The same things were measured in two ways. Each way mixes the same 11 hidden numbers, adds some noise and spreads widely along 6 directions of its own, which tell nothing about the thing.
In the rows, 128 means zero.
Some things both ways: the first way, then the second way.
[ 99 108 125 174 194 127 150 132  99  63 134 146 126 124 193 121 142 143
 159 159 122 164 105 104 116 141]
[139 150  87  98  84 138 144 142 126 135  98 154  91  64 189 177 167 187
  89 133 163  98 165]

[ 46 104  91 155 140 128 120 157 117  69 134 138 130 133  45 172 124 139
 109 124 133 155 109 141 124 166]
[143 141 134 119 124 161 121 111 209  66  39 194 137  68 178 184 125 130
 124 149 200 166 117]

[120 149 113 134 132 155 116 135 155 110 147 183 167 135 149 118 116 151
  97 161 171 137  68  89 139 143]
[114  88 132 128 101 166 158 111 183  90 115 112 123  75 132 141 133 159
  84 128 189 153 174]

[168 136  88  61 127 128 139 154 150 166 133 127 161 141 105 106 115 118
 113 147 119 113 111 105 117 143]
[144  64  68 127 153 141 144  88 146 144 134 108 120 135 129 120 124 177
  80 151 119 127 154]

[162 106 121  78 114 134  91 136 117 154 181 126 153 149 175 135 173 149
  92 109 152 143  99 170 133 169]
[149 104 132 145 111  92 121 142  93  98 133  40  75 174  76 131 128 153
 132 125 122 123 154]

[ 93  89 166  82  96 121 156 113 146 178 118  75 151 148 110 133 136 129
 134 110 139 105 128  93 164 202]
[ 94 123 114 102 129 137 162 100 162  95 110  77 140 155 130 182 122 204
 108 136 132 180  79]

[210 189 131  76 112 144 119 125 109 136 175 156 137 114 151 111  77 129
 124 188  80 115  96 128 137  93]
[144  71  61 121  97 150 155 175 146 145  93  83 115 133 133 165 188 174
  74  93 115 130 204]

[ 69 103  87 160 116  99 122 152  84 100 137 117 125 130  52 151 121 120
 113 124 104 130 141 184 122 137]
[148 175 147 169 149  71  65 142 119 122 136 125  72  90 129 155 111 104
 157 121 195 167 165]

[ 56 146 166  83  92 128 104 158 147 118 154 152 122 104  58 158 112 130
 145 132 171  70 118  97 129 174]
[119 109  86 137 121 131 132 109 124 109  91 121 118  83 151 169 139 148
  60  94  94 171 146]

[156 102 163 108 106 121 147 127 155 182 105 106 166 156 199 110 180 147
 123  94 192 110 100 101 145 142]
[ 83  75 150 140 117 129 185 123 136  98 164 108 150 139  74 118  91 168
 104 165 143 144 113]

[ 99 122 162  76 115 113 158 139 170 193 116  98 184 151  91 124 158 120
 139  95 160  99 126  79 150 165]
[159 118 119  90 143 152 150  95 150 103  74 182 161 131 203 157 156 153
  79 140 122 113  86]

[119 134 106 113  96 109 114 135 120 101 121 172 119 128  75 144  84 130
  80 142 118 127 122 143 140 123]
[124 200 227 122  76  93 138  83  77  86  98  72 114 147 135 168 127 172
 150 105 118 121  38]

[ 79  57  88 154 127 129 132 141 104 113 139 105 120 156  97 164 151 140
 125 100 155 137 117 176 115 184]
[162 144 152 158 174  50 102 157 136 133 128 103 105 163 118 136 100 117
 199 142 128 119 107]

[ 64 132 164 114 122 117 138 116 139  97 113 165 115  91 137 130 103 139
 133 157 141 112 114  80 135 156]
[155 114 120 128 120 121 114  71 133  87 135 120 103  89 147 144 140 165
  89 141 142 132 126]

[149 135  81  93  62 142  98 146 153 157 126 149 148 143  56 136 123 161
  84 128 122 106 118 144 130 155]
[115 124 126 122  93 109 150 127 109  91 101  76  94 139 149 156 130 154
 122  89 130 197 137]

[134 132  83 136 156 164  84 135 125 108 177 192 164 120 115 122 143 156
  95 167 122 155 112 142 108 153]
[161 120 116 137 135  88 143 115 146 155 131 125 114 112 183 120 149 140
 132 109 110 148 146]

[ 95 145  69 146 123 135  99 177 147  77 128 202 125 113  63 163  70 152
  91 153 146 145  89 114 112 124]
[204 136 146 146 123  96 101 137  90 107 142  81  39 131 168  91 155 147
 129 119 145 110 201]

[129  99  79 145 136 135 113 142 111 101 131 179 122 131  38 155  94 132
  99 141 106 141 159 148 112 131]
[189 100 118 142 215  84  87 121 168 111 142 142 132 137 173 120 124 120
 165 152 127 138 123]

[154 100 158  42 132 127 149  91 161 176 117 138 174 124 187  89 157 134
  85 142 153 133  90 100 120 166]
[102 163 137 121 105 120 152  98 111 114 137 137 153  89 111 179 137 204
  98 161  91 134  67]

[142  67  99 111 139  94 142 147  99 136 117  94 144 178  69 150 173 116
 105  79 111 148 161 172 127 141]
[153 115 124  99 142 106  98 119  68  96 146  69 118 176 125 160 160 155
 115 122 125 129 112]

[160 140 139  99 121 103 154 134  89 114 121 107 125 130  66 142  92  95
 118 141  68 128 141 144 140  79]
[184 105  99 129 179 126  63 194 132  83 137 114 106 104 118 145 184  95
 111 132 169 142 230]

[131 101 116 148 120 147 118 140 143 128 131 173 154 154 104 150 146 147
 100 104 197 122 101 138 119 129]
[113  64 164 130 133 132 138 128 121  77 162  93 153 149  90 123 119 136
 125 142 168 149 129]

[136 112 134  91  87 136 144 122 157 129  93 148 142 148 114 122 118 149
  95 138 154  97  79  96 119 156]
[176 122 135 131 151  79 125 150 154  78 125 132 117 100 133 133 164 114
 136 142  83  99 129]

[121 180 156  87 112 121 154 133 123 102 129 103 116  94 161 121 110 128
 166 171 110 105  75 103 134 114]
[100 117 129 147  79 126 181 139 124 123 108 106  88 117  85 127 107 139
  93 127 156 145 172]

[132 126  62 170 140 141 105 198 113  82 136 176 146 161  10 164 105 145
 111 124 116 137 116 138  92 109]
[134 124 128  94 115 123 171 156 136  88 110 120  87 164 143 126 127 137
 115 151 192 131 154]

[170 111 124  96 114 107 167 134 118 125  84 111 120 133 105 126 126 126
 129 128 106 109 115 132 101 104]
[109  72  47 124 122 158 147 157 156 114 112 181 169  76 119 185 149 168
  71 159 122 161 149]

[169 106  97 118 151 123 119 141 120  98 123 151 153 164 144 134 154 155
  74 118 121 187  99 140 131 130]
[117  89 118 144 136 157 165 130 222  66 104 148 127 120 103 144  95 160
  90 182 192 161 131]

[119 128 164 157 160 105 163 153  61  64 131  87 101 134 132 134 118 106
 195 149  78 111 144 104 137 110]
[138  95  92  86 101 117 163 141 106 127 131  79 101 124 132 137 180 153
  88 112 116  92 177]

[127 134 193  85 127 122 167  91 112 114 133  95 105 101 190 135 133 117
 160 147 135 120 101 118 154 131]
[127  82 141 147 137 114 134 141 120 111 142  77 144 152  74 133 129 135
 123 126 115 134 139]

[186 120  97  62  83 141 164 130 164 169 103 111 144 157 112 113  91 121
  98 146 141  98  76 104 127 141]
[142 125 143 114 129 117 149 147 127 123  90 113 160 111 134 153 158 157
 155 129  64  96 107]

Other things, the second way, with their names:
<84>: [160 134 159 150 109 107  96 134  89 124 108 125 119 117 150 149 154 113
 138  89 150 160 152]
<159>: [137 207 107 121 143  88  96 221 123 131  74 157  79  65 166 196 143 119
 156 121 164 128 181]
<307>: [107  57 107 153 160 117 144 140 175 119 222  63 117 124  70 106 119 181
 106 165 167 158 184]
<43>: [104  92 154 145 113 112 178 121 126 177 122 111 184 122 136 138 127 148
 138  91  82 149 107]
<9>: [157  87 108 122 117 118 137 100  82 126 119 115 120 170 162 132 133 168
 102 126 108 126 111]
<369>: [ 99 135 174 122 115 115 162 100 128  88 128 135 135 116 157 136 110 133
 126 121 159 200 103]
<11>: [111 180 163 142 108  96 147 111 104 142  87 164 155  82 176 183 125 163
 125 104  74 134  54]
<392>: [128  73 130 118 126 173 120 112 147  70  95  83 135  91 112 148 130 150
 114 129 143 128 163]
<211>: [121 138 112 157 161  58 165 165 139 159 151 112  87 171 129 121 108 118
 105 114 141 160 144]
<195>: [155 165 150 107  77  66 134 153  52 108 165  85  70 135 119 141 183 161
 119 135 131  80 137]
<226>: [171 129  99 129 139 120  83 176 119 109 142 130 104  76  99 155 186 138
 111 156 151 106 204]
<68>: [146 130 107 131 136  98 143 107 174 121  88 105  84 146 141 157 118 144
  99 123 143 110 116]
<24>: [133  84 110 106 138 113 172 119 163 102 164  83 155 184 109 141 166 187
 105 152 104 156  92]
<131>: [110  65  76 124 107 138 170 103 166 147  94 134 131 149 132 163  94 177
  91 139 163 125 110]
<118>: [152 110  57 133 140  91 184 160 144 185 137 155 152 123 172 132 193 173
  88 121  24 154 147]
<91>: [109 132 135 137 107  93 192 110 144 125 136  68 100 182  88 133 108 190
 108 141 111 140  89]
<277>: [ 94 113 118 161 117 105 140 103 141 128 107 105 101 139 108 161  66 144
 110 114 173 171 115]
<271>: [135 141 135 155 113 117 126 101 153 131  85 144 129  79 145 176 130 141
  90 107 133 121 114]
<40>: [ 95 130 143 148 136 125 149 129  99 117 138 104 115 147  99 137  82 178
  97 148 143 144 117]
<196>: [130 119 161 136 101 133  89 104  86  71 143  78  89  95 121 139 125 144
 135 119 194 185 174]
<357>: [ 84 176 183 112 152 124 130 143 124  57 105 123 129 148 124 174  75 152
 156 159 201 195  78]
<370>: [112 187 161 111  83 117 184 122 115 144  88 172 138  89 195 162 123 207
 144 146 113 111  68]
<421>: [136 103 181 153  95 128 157 122  85 163 142 157 210 119 124 140 156 179
 129 134  72  94  75]
<71>: [179 110  91 122 131  92 136 140 101 143 159 122 107 163 151 125 177 171
 100 146 108 110 143]
<201>: [155 109 122 129 115 127 111 121 153  88 101 132 106 143 111 160 113 152
 135 170 200 124 122]
<326>: [138 139 166 160 135  84 122 141 100 123 157 132 118 129 117 116 116 132
 156 144 141 162 132]
<18>: [163  80 143 177 121 108 130 106 146 157 162 133 125 112 140  96 122 147
 143 138 158 139 163]
<29>: [125  82 158 144 164 105 160 115 176 106 145  98 117 167 130  96  76 133
 148 149 182 151 127]
<387>: [170  98 103 161 127 104 113 123 152  84 126  80  54 122 124 123 133 141
  99 125 139 152 185]
<321>: [116 153 101 168 134  75 171 119 171 136 101 143  78 132 136 148  76 157
  91 139 121 150  97]
<362>: [129  69  91 178 116  92 180 119 159 168 172 117 126 134 113 115 145 155
  58 109  97 155 149]
<319>: [141 134  91 106  71 119 157 125  72 171 123 114 132 133 201 172 189 237
 114 104  72 151 113]
<405>: [159 112 169 117 180 101 105  98 122 101 134 124 139 165 136 119  81 138
 185 180 161  89  77]

Some of these things the first way, each followed by its name:
[ 89 109 201 116 130 144 120 107 117 111 149 151 134 101 101 154 109 140
 132 145 133 119 124 102 126 159] -> <24>
[142  89  87  91 109 155 138 112 184 169 101 161 164 149  77 142 136 156
  74 113 172 142  98 124 118 167] -> <357>
[150 117  85 141 109  96 172 157  96 118  94  64 119 160  89 126 135 103
 140 117  99 115 138 152 145  96] -> <43>
[136 158 162  93 115 104 147 143 125 118 115 145 104  96 111 147  72 110
 153 146 124  98 134  97 137  92] -> <40>
[119 134 106  97 156 115 154 107 126  88 126 144 139 136 175 108 161 133
 107 150 132 158  80 133 133 147] -> <271>
[193 150 107  90  96 140 105 116 158 184 122 167 191 136 115  92 154 157
  74 139 116 126 133 127 139 121] -> <369>
[168  99  84 130 166  92 158 159  65  69 112 103 122 150  88 135 113  96
  96 137  63 171 122 170 104  78] -> <226>
[119 125 155  79  61 113 137 104 163 222 117  79 165 114 178 105 149 139
 115 117 161 100 117 115 178 169] -> <196>
[150 117 118  97  76 116 119 178 130 172 146  95 145 173  93 135 100 105
 113 110 153  87 130 115 167 145] -> <392>
[109  94 160 150 107  84 146 154  95 137 105  93 148 153 130 128 143 131
 132  98 132 101 128 127 130 123] -> <195>
[ 32  82 119 167 155 140 127 138 126  75 129 147 105  85  95 177 124 154
 146 135 158 149 109 127  95 175] -> <319>
[ 81 154 122  90  69 124 154 140 163 149 116 141 143 143  64 125  75 129
 138 151 141  57  83  83 132 170] -> <68>
[178  90  70 109 137 140 151 122 151 173 116 149 155 156 138 112 130 134
 106 132 147 135 124 130 117 145] -> <405>
[ 69 134 179 120 122  95 175 106 115  73  87 120  72  79 139 144 102 122
 176 154 120 103 132  96 142 127] -> <11>
[124 147  99  98  97 103 131 142 121  72  95 144  94 118  94 144  87 146
 101 155  84 139 102 125 134 126] -> <387>
[112 106 169 128 124 104 167 122 129 147 105 101 136 113 181 133 146 114
 138 106 190 119  98 125 138 104] -> <421>
